Each new row is followed by what is left after taking away its nearest point in the smallest flat space through zero that holds the last named rows.
In the rows, zero is written as 128.

Q354 (4 x 15)
[[ 63 143 113 119 185 101  86 148 105 115 131 144 205 100 154]
 [146 102 114  58 174  92  97 130  63  92  86 183 196 110  71]
 [ 79 110 117 121 194  45 191  89 143  98 126 107 172 108 132]
 [115  61  64 107 165 119  97 129  80  66 167 173 169 175 140]]
New rows:
[129 113  75 138 132 143 126 119 156  93 126 138 124 157 106] : [122 141  95 139 132 142 121 126 162 112 109 131 131 132 103]
[ 92 119 166  81 108 129 144 142 134 115 156 122 151  69 111] : [102 104 155  88  94 145 142 142 134 109 172 125 134  91 117]
[132  64 144 142  95  97 103 158 147  92 139 167 158 131 157] : [137  84 166 144  87  94 117 155 161 110 122 153 148 113 148]
[124 142 157 152 161 127 125  98 100 123 139 108 141 136 101] : [130 140 155 156 151 139 119 102  99 124 145 110 132 144 104]

Q216 (4 x 15)
[[118  93 122 139 142 168 120 193 121 113 141  45 143 150 117]
 [113 150 124 150  74 137 120 140  90 116 171 125 171 108 154]
 [140 108  68 178  97 176 143 147 109 132 159  96 163 163 150]
 [140 175 113 163  89  99 150 130  96 161 158 111 148 138  89]]
New rows:
[128 145 161 163 176 144 110 137 136 145 115 178 152 163 118] : [123 147 163 167 167 148 106 147 127 140 125 169 162 159 122]
[127  77 122 118 157 120 138 154 142 134 102 109 187 142 103] : [125  99 126 119 135 105 138 132 133 136 110 141 194 125 115]
[186 135 163  95 148 122 115 127 118 141 125 147 120 171  45] : [174 120 151 103 123 155 102 129 107 117 143 158 146 159  95]
[108 182 162 108 179 125 140 124 102 102  71  92 144 136 101] : [116 174 129 128 158 148 147 106  98 101  81 115 159 144 135]

Q675 (4 x 15)
[[150 161  99 164 126  87 121 159 111 140 125 153 179 118 101]
 [165 104 137 163 149 144  84 110 104 163 110 104 109 149  96]
 [ 93 124 106 125 114 151 118 108 134 164 140 159 171  87 177]
 [212 115 134  84  83 136 134 137 119 153 150 116 172 106  88]]
New rows:
[100 136 134 124 114  77 118 130 115 149 139 153 141 120 184] : [131 123 151 117 116  82 115 128 110 146 135 129 119 137 158]
[ 67  99 142 113  83 155 127 134 111 175 155 143  90 123  99] : [ 77 117 135 127  87 129 132 154 106 164 151 147  97 130  80]
[110  98  99 164  73 185 176  65  63 118 181 194 136 119  68] : [102 105 105 171  86 172 183  73  65  95 174 187 112 137  61]
[176 145 108 120 147 120 142 121 177 138 118 166 187 109 107] : [152 131 124 123 167 135 138 105 183 125 108 150 142 129 119]
[ 73  95 144 133 107 100 173 128 106  94 124 181 147 111 141] : [112  76 155 141 112 113 150 118  92 115 117 160 136 123 113]

Q348 (4 x 15)
[[ 59 132  59 148 130 121 133  96  68 112 113  73 158 153 142]
 [ 63 138  76 165 165 197 154 102 114 148 110  94 122 137 110]
 [ 27 122 112 172 173 167 190 120 129 151 120 107 136 141 115]
 [ 44  90  87 142 173 152 161 178 132 173 109 205 117 162 163]]
New rows:
[152 100 122 144 169 182 143 173  92 102 123 161 120 151 140] : [157 108 144 145 155 156 147 156  87  82 133 127 136 144 131]
[120 164 143 143  99 101 153 124 124 174 140 141 194 165 116] : [142 170 127 139 101 128 136 122 126 181 134 148 178 162 112]
[142 103  64 150 148 134 133 115 147 124 110 129 152  72 117] : [144  98  87 145 142 111 139 123 154 119 117 135 159  70 120]

Q390 (4 x 15)
[[170 146 145 139 188 161 134 112  27 125 120  87 114 165  94]
 [ 84 169 168 129 103 142  79 156 128 163  94 114 158 198  76]
 [113 156 105  99 146 170 161  80  73 136 127  80  87 122 182]
 [167 148 134 110 179 118 184 111 132 151 187 204 129  97 149]]
New rows:
[133 132 123 104 145 121 105  99 139 110 110 125 108 123 165] : [139 135 136 111 149 116  96 110 140 114 110 136 120 135 143]
[134 107 115 125  99 102 154  42 122  96 155  98 119 154 133] : [131 120 134 127  98  96 144  57 134 111 157 120 137 171 111]
[ 62 104  87 130 125  95 112 121 137 109 136 108 154 171 102] : [ 83 112  87 124 153  97 137 109 121 114 157 126 148 161 111]
[140  97 137 144 161  94 109 174 148 118 107 215 132 137 196] : [123 113 135 138 160 120 102 161 111 121  86 169 118 159 199]
[141  97 114 109 156 125 141  73 115  98 114 138 106 141 116] : [119 109 123 105 138 122 129  84 139 113 109 149 119 153 110]

Q36 (4 x 15)
[[145 126 118 111 107 199 206 109 161 167 130 140 115  95 121]
 [162 170 142  87  93 210 209 177 121 145  82 104  69 149 129]
 [160 170 159  92 128 156 116  64 211 118 106  76  65 111 192]
 [211 144 105  88 161 171 143  62 128 161 141 161  63 146 134]]
New rows:
[176 140 149 107 125 143  96  90 135 155 175 140 134 100 126] : [152 144 160 114 107 138 103 138 118 143 158 125 146 109 119]
[153 126 102  80  87 105 168 147 121  91 108 147  92  95  80] : [144 121 105  88  96  82 140 128 135  81 116 142 101  88  90]
[ 87 108 166  89 105 169 129 104 141  83 159  87 166 133  95] : [112 111 156  81 121 167 120  99 116  87 163 103 150 155  89]
[138 103 114 147 113  86 168 143 129 130 175 123  95 131 129] : [139 110 121 144 112  85 162 141 136 124 169 113  88 132 138]
[ 94  87 159  90 154  81 165 120 136 130  97  98  82 145  82] : [ 95  80 153  92 158  80 165 109 138 135 106 107  87 139  79]
[ 97 122 158 141 165 144  87 114 118 174 164 153 143 126  84] : [ 99 143 174 129 152 159  97 130 128 166 142 127 122 131  98]

Q360 (4 x 15)
[[ 94 139 178 181  83  28 117 176  51 126 140 131 131 189 164]
 [176  73 118 158 122  52 104 152  44 115 160  81 131 119 113]
 [157 130 182 157 104  73 138 111  43  97 148 113 178 104 143]
 [ 98 160 209 171 163  73 102 127  90 112 135 120 164 180  79]]
New rows:
[104 133 165 134 147 102 170 166 160  79  90  89 103 119 174] : [120 120 155 130 162 107 164 160 161  76  94  77 104 107 156]
[126 112 118 139 152  87  81 153 105 145 120 138 125 153  80] : [131 129 120 121 126 121 112 129 117 140 111 158 138 120 118]
[107  86 140 164 123 121 130  79 122 107 135  86 105 112  82] : [ 89  99 137 159 100 130 142  86 136 115 126 105  95 119 113]
[ 88 148  86 140  95 110 176 141 116 133 127  94  94  93  99] : [ 85 160 104 142 108 115 175 129 119 127 126  95 107  94  85]
[ 83 175 172 146 170  96 164  89 148 173 151 162 118 116 138] : [115 135 130 140 165  89 157 101 135 176 162 141 100  96 138]

Q90 (4 x 15)
[[171 115 120  70 158 123  94 141 156 143 138 135 162 174 152]
 [155 156 144 108 162 133 125 175 100 100  91 154 101  75 130]
 [141 112 137 141 116  57  72 142  61 127 113 166 146 150 131]
 [123 138 152 127 142 141 126 113 154 134 176 104 146 167 113]]
New rows:
[ 97 137 128  99 147 112 101 161 143 134 121 177 127 143 161] : [ 74 141 131 122 134 123 120 145 148 133 132 163 119 137 149]
[160 110 110 166 165 116 121 119 167  88 153 119 136 134 111] : [159 106 101 170 157 110 123 122 156  86 136 127 129 120 115]
[105 114 117 111  75 156  76 156 143 129 135 117 117 124 118] : [107 123 128 111  83 157  74 162 138 123 138 118 114 120 113]
[129 119  93 153 104 151  93  94 129 140  84 120 123 102 154] : [137 141 127 148 131 154  81 103 129 132 112 114 130 118 139]
[148 100 134  90 128 120 114 125 121 126 117 123  99 106  61] : [142  94 130  94 120 121 117 114 129 132 125 116 104 116  61]

Q429 (4 x 15)
[[115 100  88 109 130 229 105  88  76 153  94 124  31 133 146]
 [ 86  81  67 160 116 144 128 103  60 142 128  96 119 120 158]
 [171 125  53 130 148 186 113 113  68 145  93 187  79 110 164]
 [153 136  64 109 126 157  85 109 126 163  76  79  92 144 192]]
New rows:
[129 132 135  88 147 141 125 130 129 181 107 120 102  94  81] : [126 127 121 106 144 114 131 135 121 179 115 116 131  88  90]
[145 122 153  82 110 146 104 163 147 102 122 143 112 116  92] : [133 107 118 103 104 129 104 159 123 108 123 124 131 111 114]
[145 149 183 171 131 153 161 166 161 145 105 129 160 173 128] : [135 131 153 182 129 168 159 155 129 152 101 126 149 168 142]
[116 128 147 126  94 158 125  98 105  55 143 126 138 171 178] : [133 139 146 124  99 150 124 105 113  53 140 139 146 169 180]

Q890 (4 x 15)
[[ 77 154  83  90 164 156 181 151 120 142  96 167 164  68  97]
 [101 165 142 128 190  99  92 106 137  97 137 116  85 109 132]
 [ 60 128 132 117 162 129 155 169  89  50  80 170 111 108  74]
 [101 124 165 147 188 123 158  68 104 152 146 132 135  75  79]]
New rows:
[155 141  81 118 118 139 102 114 160  98 137 138 130 118 107] : [154 127  97 129 118 139 112 104 148  98 139 140 132 117  91]
[145 112 136 136 112 110 133 114 134 155 116 164 115  88 156] : [138 114 136 134 114 107 128 124 132 136 109 167 106  93 155]
[151 119 134 130  81 142 116 166 139 160 147 130 149 119 130] : [127 132 146 132 117 129 109 157 133 136 145 132 129 104 117]

Q120 (4 x 15)
[[157 132 114 163 118 140 151 175 153 139 108 149  97 181 136]
 [173 129 139 116 135  82 145  97 135 146  74 122 174 174 140]
 [146 133 158 133  63 141 104 152 115 129  86  36 118 162 104]
 [ 71 128  76 104 167 145 146 129 145  98  88 114 173 137 138]]
New rows:
[111 168 166 125 117  96 122 104 153 125 130 109  57 136 171] : [ 95 168 150 118 133  99 129 102 159 117 121 112  71 137 176]
[191 129 137 123 126 184 114 160 100  99 110 176 141 167 131] : [169 127 139 105 132 183 103 140  88  90 120 163 156 139 127]
[110  85 142 179 114  69 103 123 162 160 124 123 115 105 155] : [ 91  85 127 175 119  80 106 130 166 150 114 114 121 107 155]
[151 157 133 101 146 132 128  99 119 121 140 132 118 131 138] : [144 158 126 106 140 145 129 115 123 116 134 123 111 139 136]
[139 125 117 154 106 142 135 131 126 148 115 106 129 104 136] : [136 124 112 150 119 137 140 123 128 148 118 119 136  99 141]
[112 139 124 135 100 133 133 133  91 162 133 141 145 149  94] : [106 138 118 132 109 132 136 130  93 160 134 148 150 146  97]
